The rows of a group lie close to one hidden flat surface of 6 dimensions, which may be shifted away from zero. Surfaces can cross.
(in the rows, 128 means zero)
Known rows, each followed by its group:
[157 130 159 116 116 141 128 134 144 116]
(0)
[192 120 146  97 134 145 163  54 109 123]
(1)
[165 114 145 120 146 153 130 146 108 120]
(2)
[139 134 191 173 125 101 151 168 134 159]
(1)
[131 155 122 140 103  97 157 123 165 149]
(0)
[ 93 125 147 106  88 108 154  96 117 160]
(4)
[138 146 148 140 126  77 127 126 145 147]
(6)
[162 125 189 178 190  89 191 133 176 179]
(4)
[143 167  69 148  96 112 184 127 147 117]
(5)
[126 135 111 109  91 123 190 208 123 177]
(4)
[120 103 201  73 133 109  71 131 107 149]
(6)
[133 155  77 144  96 144  62 150 126  84]
(6)
[143 124  83 140 146 154 193 190 134 162]
(4)
[124  99 117 165 155 171 207  79  84 128]
(0)
[115 137 106 133 125 131 106  97 149 111]
(5)
[114 115 132 134 125 159 127  91 110 121]
(4)
[154 134 174 116 113 131 131 136 151 131]
(0)
[ 76 141  53 149 123 120 115  86 133 124]
(3)
[115 133 133  84  89  89 214  82 124 123]
(5)
[165 116 147 119 156 141 138 159 134 162]
(5)
[133  99 187 163 148 128 195 110  85 175]
(3)
[132 144 163 174 124  89 190  94 155 157]
(0)
[139 129 112 167 179  93 199 104 150 153]
(6)
[149 151 153 142 113 107 143 127 165 125]
(5)
[ 92 132  53 134 134  94 164  90 135 158]
(3)
[ 90  97  96  89 151 153 121  67 132 121]
(0)
[109 134 131 171 128 120 144 143 119 139]
(1)
[159 137 113 138 153 141 125 105 154 103]
(3)
[116 104 155 141 149 153 103 110 108 109]
(1)
[101 125 205 131 137  61 106 134 164 164]
(6)
[121 102 154 137 166 143 140 119 140 144]
(4)
[101 142  76 119  98 129 181  63 128  76]
(5)
[122 129 146 135 125 130 121 155 143 129]
(6)
[188 160 160 146 103  84 154 187 140 147]
(6)
[136 134 152 157 125 122 132 116 130 135]
(3)
[102 114  83 141 147 167 125  84  97 105]
(1)
[105 147  63 126 126  94 184  92 156 155]
(0)
[125 134 135 114 120 115 105  62 134 123]
(1)
[155 125 109 145 134 159 129 140 110 111]
(2)
[122 130 145 170 153 120 116 104 127 133]
(2)
[182 137 135 162 165 107 162 107 145 134]
(2)
[159 171 136 172 108  86  96 152 158 122]
(6)
[180 117 134 116 145 160 151 163  96 128]
(2)
[130 122 103 122 122 165 108 152  97 114]
(2)
[135 110 151 179 176 149 139  77 116 105]
(1)
[131 127 116 107 123 138 144 135 132 133]
(5)
[132 147  99 125 112 123 131 148 148 149]
(5)
[132 129 114 108 135 120 117 134 131 136]
(2)
[105 122 106  90 108 119 151 128 124 153]
(0)
[ 21  64 179 142 203 165  98 104 171 126]
(6)
[103  99 152 115 153 105 165 100  98 173]
(1)
[100  99 174 106 137 117 146 115  98 181]
(3)
[ 68 145  56 183 160 106 114  78 177 127]
(4)
[155 142 140 194 134 104 170 101 141 139]
(3)
[141 112 109  66 117 139 169  80  89 149]
(1)
[136 124 125 107 129 135 138 117 127 124]
(5)
[ 71 104  87  91 118 155 140  95  96 134]
(0)
[161 144 118 123 115 171  82 163 147  76]
(3)
[107 148 154 126  46 159  69 128 129  83]
(4)
[110 123  80 123 123 135 177 133  90 156]
(3)
[147 104 116 178 148 158 190 129  55 164]
(2)
[105 121  97 132 134 157 141 141 124 132]
(4)
[221 139 151 110 133 143 161 194 144 117]
(2)

New rows, each followed by its group:
[128 117 161 116 129 116 109 151 122 154]
(2)
[131 139 128 116 137  94 129 110 161 140]
(3)
[ 97 125 173 145 115 124  81 120 126 129]
(3)
[184 135 194 106 118 120 140 112 130 140]
(1)
[154 124 182  75 120  63 124 120 102 178]
(6)
[132 136 136 131 123 119 120 118 157 135]
(5)
[ 87 127 156 152 115  95 176  94 131 173]
(0)
[102 127 115 136 129 116 110 139 140 121]
(6)
[118  73 160 143 175 192 138  69  67 115]
(3)
[112 132 119 132 123 105 170 119 136 165]
(4)
[169 167 126 118  60 111 134 150 131 134]
(1)
[ 77 132 165 151 108  74 133 106 128 173]
(3)
[137 135 145 132 117 136 124 147 129 124]
(3)
[165 115 168 132 120 169 123 151 101 108]
(1)
[106 128 118 144 134 131 123 140 145 134]
(4)
[113 139 109 144 109 110 105 146 123 142]
(2)
[160 153 104 112 116 116 131 127 174 113]
(0)
[ 76 101  76 122 164 147 119 124 135 146]
(4)
[ 82 109 157 175 160 112 134 136 121 150]
(1)
[150 159 144 130  95  66  93 142 142 144]
(6)
[136 113 169 100 125 156 105  96 109 117]
(1)
[123 146  99 110  87 121  98 210 147 175]
(5)
[148 150  81 154  85 151 190  95 104 115]
(4)
[187 112 143  74 169 124 178  87 156 148]
(0)
[153 128 157  93 101 116 131 104 114 147]
(1)
[186 143  62 192 169 170 123 132 153 116]
(5)
[140 128 178  99 126  91 116 144 121 159]
(6)
[132  97 178  95 136 164  98  96 100 123]
(1)
[184 145 127 109 153 100 180  99 174 137]
(0)
[ 98 128  86 132 124 167  95 183 133 114]
(4)
[128 125 106 123 154 130 121 126 143 169]
(5)
[165 120 135 110 124 175 128 115  96 108]
(1)
[171  96 138 143 149 200 179 191  67 122]
(1)
[ 76 103 125 132 165 109 166 118 150 162]
(6)
[141 110 153 122 131 150 138 120  97 125]
(1)
[111 134 137 132 138  90 153 154 142 158]
(6)
[108 151  80 162  78 148 174 161 108 132]
(0)
[ 69 106 119 106 138 152  79 140 132 134]
(4)
[131 128 146 124 138  96  99 103 121 133]
(6)
[ 80  81 199 113 164 149  94 134 137 131]
(6)
[ 84  91 109 125 166 127 182 103  89 170]
(1)
[113 116  67 151 130 173 158 151  94 124]
(1)
[ 91 143 101 149  83 117 147  28 127 117]
(4)
[ 93 114 112 116 128 141 114 171 137 147]
(4)
[138 167 108 128 112  88 147 112 175 141]
(0)
[147 132 175 153 148 123 145 169 159 148]
(4)
[167 132  87 146 123 158 159  86 114 108]
(1)
[166 154 118 138 122 123 131 136 158 114]
(3)
[130 131 174 111 103 123 141 144 137 144]
(0)
[164 162 112 133  95 136 132 194 149 140]
(5)
[139 154 141 130  90 105 114 113 141 132]
(1)
[ 80 118 107  93 101 127 142  99 107 153]
(4)
[122 177 123 135 121  22 140  97 214 174]
(3)
[178 160  85 173  80 139 236  98 106 127]
(4)
[ 97 121  92 133 140 152 131  58 130 105]
(0)
[152 107 187 151 140 136 137 145  96 153]
(2)
[107 162  92 200  70 117 159 163 105 151]
(3)
[ 96 122 116 152 117 151  98 139 109 112]
(1)
[155 140 170 114 118  66 117 130 126 160]
(6)
[128 114 184 156 166 107 106  88 131 138]
(2)
[129 131 146 114 110 125 145 138 134 143]
(0)
[174 134 116  55  93 127 151  63 107 138]
(1)
[ 90 131 138 155 113 127 121 115 114 137]
(3)
[ 98 120 148 113 131 100 138 136 145 174]
(4)
[138 104 157 130 172 119 159  32 115 142]
(1)
[178 127 153 113 119 113 234 166 122 182]
(0)
[157 121 157 187 165 126 166 111 127 128]
(1)
[ 89 119 142 111 113 101 131 172 144 160]
(6)
[103 137 103 180 101 183  42 156 101  87]
(2)
[142 144 150 142 134 111 112 120 171 137]
(5)
[129 132 121  80  43 154 175 155  75 149]
(4)
[122 124 125 175 134 140 153 108 109 133]
(3)
[131 125 131 105 149 110 102  93 166 119]
(3)
[140 146 120 195 101 152 142 149 114 116]
(3)
[ 77 157  41 169  86 108 164 143 112 162]
(3)
[127 193  85 183  90  85  95 127 190 105]
(3)
[101 132  69 143 143 139 131 168 148 142]
(4)
[151 126 122 126 151 158 112 132 144 134]
(5)
[107 119 138 122 122 152 113 114 123 125]
(4)
[127 171 137 163  92  47 141 164 161 180]
(2)
[102 134 139 138 134 112 109 134 140 131]
(6)
[145 125 107  90 137 127 163 111 140 146]
(0)
[109 120 150 109  99 147 111 162 119 133]
(4)
[177 133 115 109 133  85 191 134 100 179]
(6)
[ 91 107  73 135 112 199 114 209  75 110]
(1)
[134 129 148 117 117 118 116  85 129 131]
(1)
[119 115 130 122 138 118 171 134 131 165]
(4)
[135 116 135 127 120 148 168  99 102 127]
(4)
[ 99  98 167 141 188 147  76 122 157 128]
(4)
[ 81 142 117 146  93 126 124 113 146 130]
(0)
[ 86 149  88 157  89 119 132 137 115 150]
(3)
[150 120 159 183 155 151 166  91 101 127]
(3)
[ 88 102 119 104 166 104 181 153 136 204]
(4)
